All groups share one centre, and each spreads out both ways along 5 directions, with some noise.
(in the rows, 128 means zero)
Known rows, each followed by its group:
[119 127 134 109 126 101 123 105 141 184 144 135 128 163  75 176 111]  z655
[ 92  85 118 140  79 151 138 138 111 132 114 124 115 151 134 176  95]  z818
[107 107 122 121 139 123 138 110 119 130 119 120 123 125 133 134 146]  z818
[114 139 136 121 217  76 159 161 154 197 103 127 178 177  55 182 121]  z587
[137 123 121  86 122 103 122  84 125 178 162 150 113 157 113 148 122]  z587
[140  90  79 104 161 155 144 155 137 198  36 155 127 102 125 108 145]  z818
[126  93 108  92 159 115 153 125 134 203 105 157 137 174  98 165 101]  z587
[109 100 128 126 110 140 137 122 103  93 118 127 122 146 157 130 129]  z382
[119 184 182 129 120  65  97 115 161 217 183 101 139 154   8 205 105]  z655
[102 113 117 132 156 121 143 137 132 152 100 113 131 119 104 150 146]  z818
[170 131 100 113 150 141 129 140 141 154  78 156 144 105 142  77 156]  z382
[132 132 119 129 133 122 124 144 138 172 111 130 135 125 102 138 128]  z382
[168 159 112 129 178 125 131 147 143 126  88 138 157  89 151  66 189]  z382
[ 90 119 153 122 141  82 144 121 132 184 153 115 142 186  61 215 103]  z587
[139 133 129 114 117 118 133 115 124 128 142 143 131 142 127 136 125]  z818
[ 91 107 123 120 155 117 145 106 117 124 125 103 110 129 137 139 159]  z818
[102  87 124 152  82 152 130 155 111 135  95 128 119 134 117 156  94]  z655
[129 148 136 150 189 102 146 181 147 149  75 116 179 125 104 136 150]  z587
[135 141 143 129 123 114 116 118 128 132 137 122 131 119 120 127 142]  z655
[133  98 109 173  80 191 121 168  96  70  57 118 116  78 197  80 129]  z655
[131 138 132  98 190  84 146 127 151 198 123 138 155 162  80 158 127]  z587
[ 99  96 134 115  88 124 113 102 108 144 157 137 102 161 115 179 103]  z655
[143  91  69 116 162 157 151 150 132 155  33 148 123  86 159  67 171]  z818
[111 118 117 135 104 125 119 119 127 130 140 132 127 121 115 148 122]  z382
[128 117 125 126 133 117 135 119 117 132 117 136 130 141 137 130 140]  z382
[119  84 106  98  83 144 123 105 103 161 126 158 100 151 131 150  99]  z587
[117 128 127 132 132 117 139 129 124 136 124 130 137 141 118 144 134]  z655
[146 125 115 101 116 114 121  83 118 132 147 149 108 131 143 108 148]  z587
[133 136 135 148 170 125 147 186 131 112  50 122 173 132 131 109 151]  z382
[118 143 151 145  94 110 121 143 125 143 154 118 149 162  87 181 102]  z818
[116 114 127 123 114 120 125 113 126 115 140 130 127 137 142 131 130]  z655
[109  96 123 108 100 124 131 111 115 147 125 138 114 156 115 159 101]  z382

New rows, each followed by its group:
[105 137 119 146  98 129 113 115 134 123 167 116 119 103 114 148 130]  z382
[121  83  97  92 120 139 135  94 107 138 116 148  96 125 164 112 136]  z818
[160 138 122  84 122 104 109  70 123 143 165 161 104 130 142 102 151]  z587
[130  98  84 110  83 164 120 120 127 172 110 152 100 107 126 146 104]  z382
[127 126 137 107 142  99 136  98 112 119 137 133 126 161 145 120 147]  z382
[109  57 116 113 112 158 168 124  80  68  76 136 110 174 204 107 116]  z382
[ 78 112 179 123 138  78 151 115 103 108 141 103 131 214 116 181 114]  z382
[125 141 140 127 163 102 130 143 144 175 111 121 146 129  90 148 144]  z818
[157  85 112  87 154 136 150 137 107 149  48 164 127 182 167  83 136]  z382
[ 95  89 105 130 177 129 152 124 117 121  90 102 121 103 150 120 173]  z818
[ 83  88  92  95 221 106 160  99 147 210  76 112 108  98 118 127 192]  z818
[125 181 124 163 133 108 101 140 149 132 152 113 156  59 102 141 166]  z382
[123  99 119 135  74 157 130 163 114 139  83 145 130 148 115 160  78]  z818
[110 116 136 129 125 124 140 135 120 121 107 120 137 149 134 144 128]  z382
[149 179 100 116 105 113  77  64 155 155 224 139 117  50 107 129 162]  z382
[152 140 103 121 132 137 112 129 139 160 120 142 134  95 115 122 145]  z382
[173 110  55 128 118 182 119 169 154 191  53 167 142  57 129  95 139]  z382
[136 101 122  86 128 120 134  87 116 160 133 156 108 171 132 133 125]  z382
[120 160 175 140 175  78 139 152 140 146 113 106 164 172  82 161 135]  z382
[ 98 134 153 134 129 101 141 124 118 108 142  99 137 155 124 161 137]  z382
[124 127 136 106 129 107 122  97 118 138 150 140 116 154 123 141 134]  z382
[137 131 124 132 126 124 135 135 124 122 114 139 140 139 133 122 134]  z818
[ 97 120 129 149  96 125 130 142 132 149 126 113 129 125  95 179 108]  z382
[147 148 111 129 143 132 123 134 140 141 118 133 145 100 123 110 155]  z382
[112 138 123 100 240  80 139  84 145 159 132 100 131 106 116 105 224]  z818
[139 143 108 105 109 112 106  80 145 165 181 144 115 102 103 145 133]  z382
[ 73  96 138 136 113 124 141 101  96  73 152  96 103 143 157 149 138]  z818
[129 139 115 132 128 128 125 126 130 138 121 130 138 110 125 124 146]  z382
[102 111 127 135 146 111 150 129 124  97 128 119 151 153 140 147 144]  z655
[131  93 128  80 124 121 146  80 107 112 133 150 108 187 170 114 133]  z382
[152 169 163 126  81 101 111  82 104  66 207 141 132 169 146 130 123]  z818
[106  61 129 118 111 150 159 152  98 133  57 140 118 176 143 150  97]  z382
[131 188 130 130 127  96  99  92 153 148 202 122 135  89  86 143 163]  z382
[132 165 140 183 102 129 105 175 128 107  93 110 151  87 111 124 156]  z587
[113 141 163 132 160  91 145 134 121 100 122 112 153 171 125 141 144]  z382
[134 165  92 172 109 149 112 177 160 161 117 120 155  45  75 152 135]  z382
[124 110 114 144  82 157 121 151 115 124  86 135 123 110 132 124 124]  z587
[160 142  85 112 130 139 112  98 140 123 146 158 118  70 170  80 170]  z382
[124 167 156 143 131  96 121 142 132 126 143 112 158 145  88 157 127]  z818
[ 87 130 142 131  73 101 113  94 132 162 191 109 113 154  77 208  93]  z382
[152  92  96  92  82 159 122  91 102 107 126 172 104 138 182  95 110]  z818
[159 128  87 107 133 146 121 119 134 142 105 158 127  96 153  86 152]  z382
[ 83 102 131 139  64 127 118  97 107 112 191 108  99 138 114 190 100]  z382
[162 151 142 142  86 136 115 168 138 129 109 154 158 148 108 138  90]  z818
[139 127 113 160  86 162 119 144 109  59  89 126 123  78 184  80 156]  z587
[137 132  89 124  90 148 104 107 143 169 156 144 106  74 111 147 127]  z382
[127 106 127 109 124 118 142 107 106 118 122 133 122 161 153 120 137]  z382
[166 125  80 132 136 160 120 151 150 152  84 161 146  67 139  89 153]  z382
[ 88 116 155 133 125 106 144 129 117 130 128 107 130 180 102 174 117]  z382
[178  81  57  66 101 175 119  82 125 164 106 197  83  94 178  63 141]  z382
[129 115 134 113 132 118 141 142 133 175  96 136 138 158 100 150 108]  z382
[107  87  88 123 167 144 149 165 136 192  49 126 120 102 115 137 143]  z818
[157 160 127 125  63 128  86 123 129 162 136 137 116  94 101 126 133]  z587
[118 123 116 135 119 133 125 134 129 128 124 125 130 125 125 138 128]  z382
[126 130 109 115 114 125 113 107 129 151 149 136 119 119 115 147 130]  z382
[113 122 145 126 127 106 137 132 116 145 123 123 135 162 102 164 116]  z382
[116  52  77  97 102 164 138 100 101 135 102 156  86 131 176 109 120]  z818
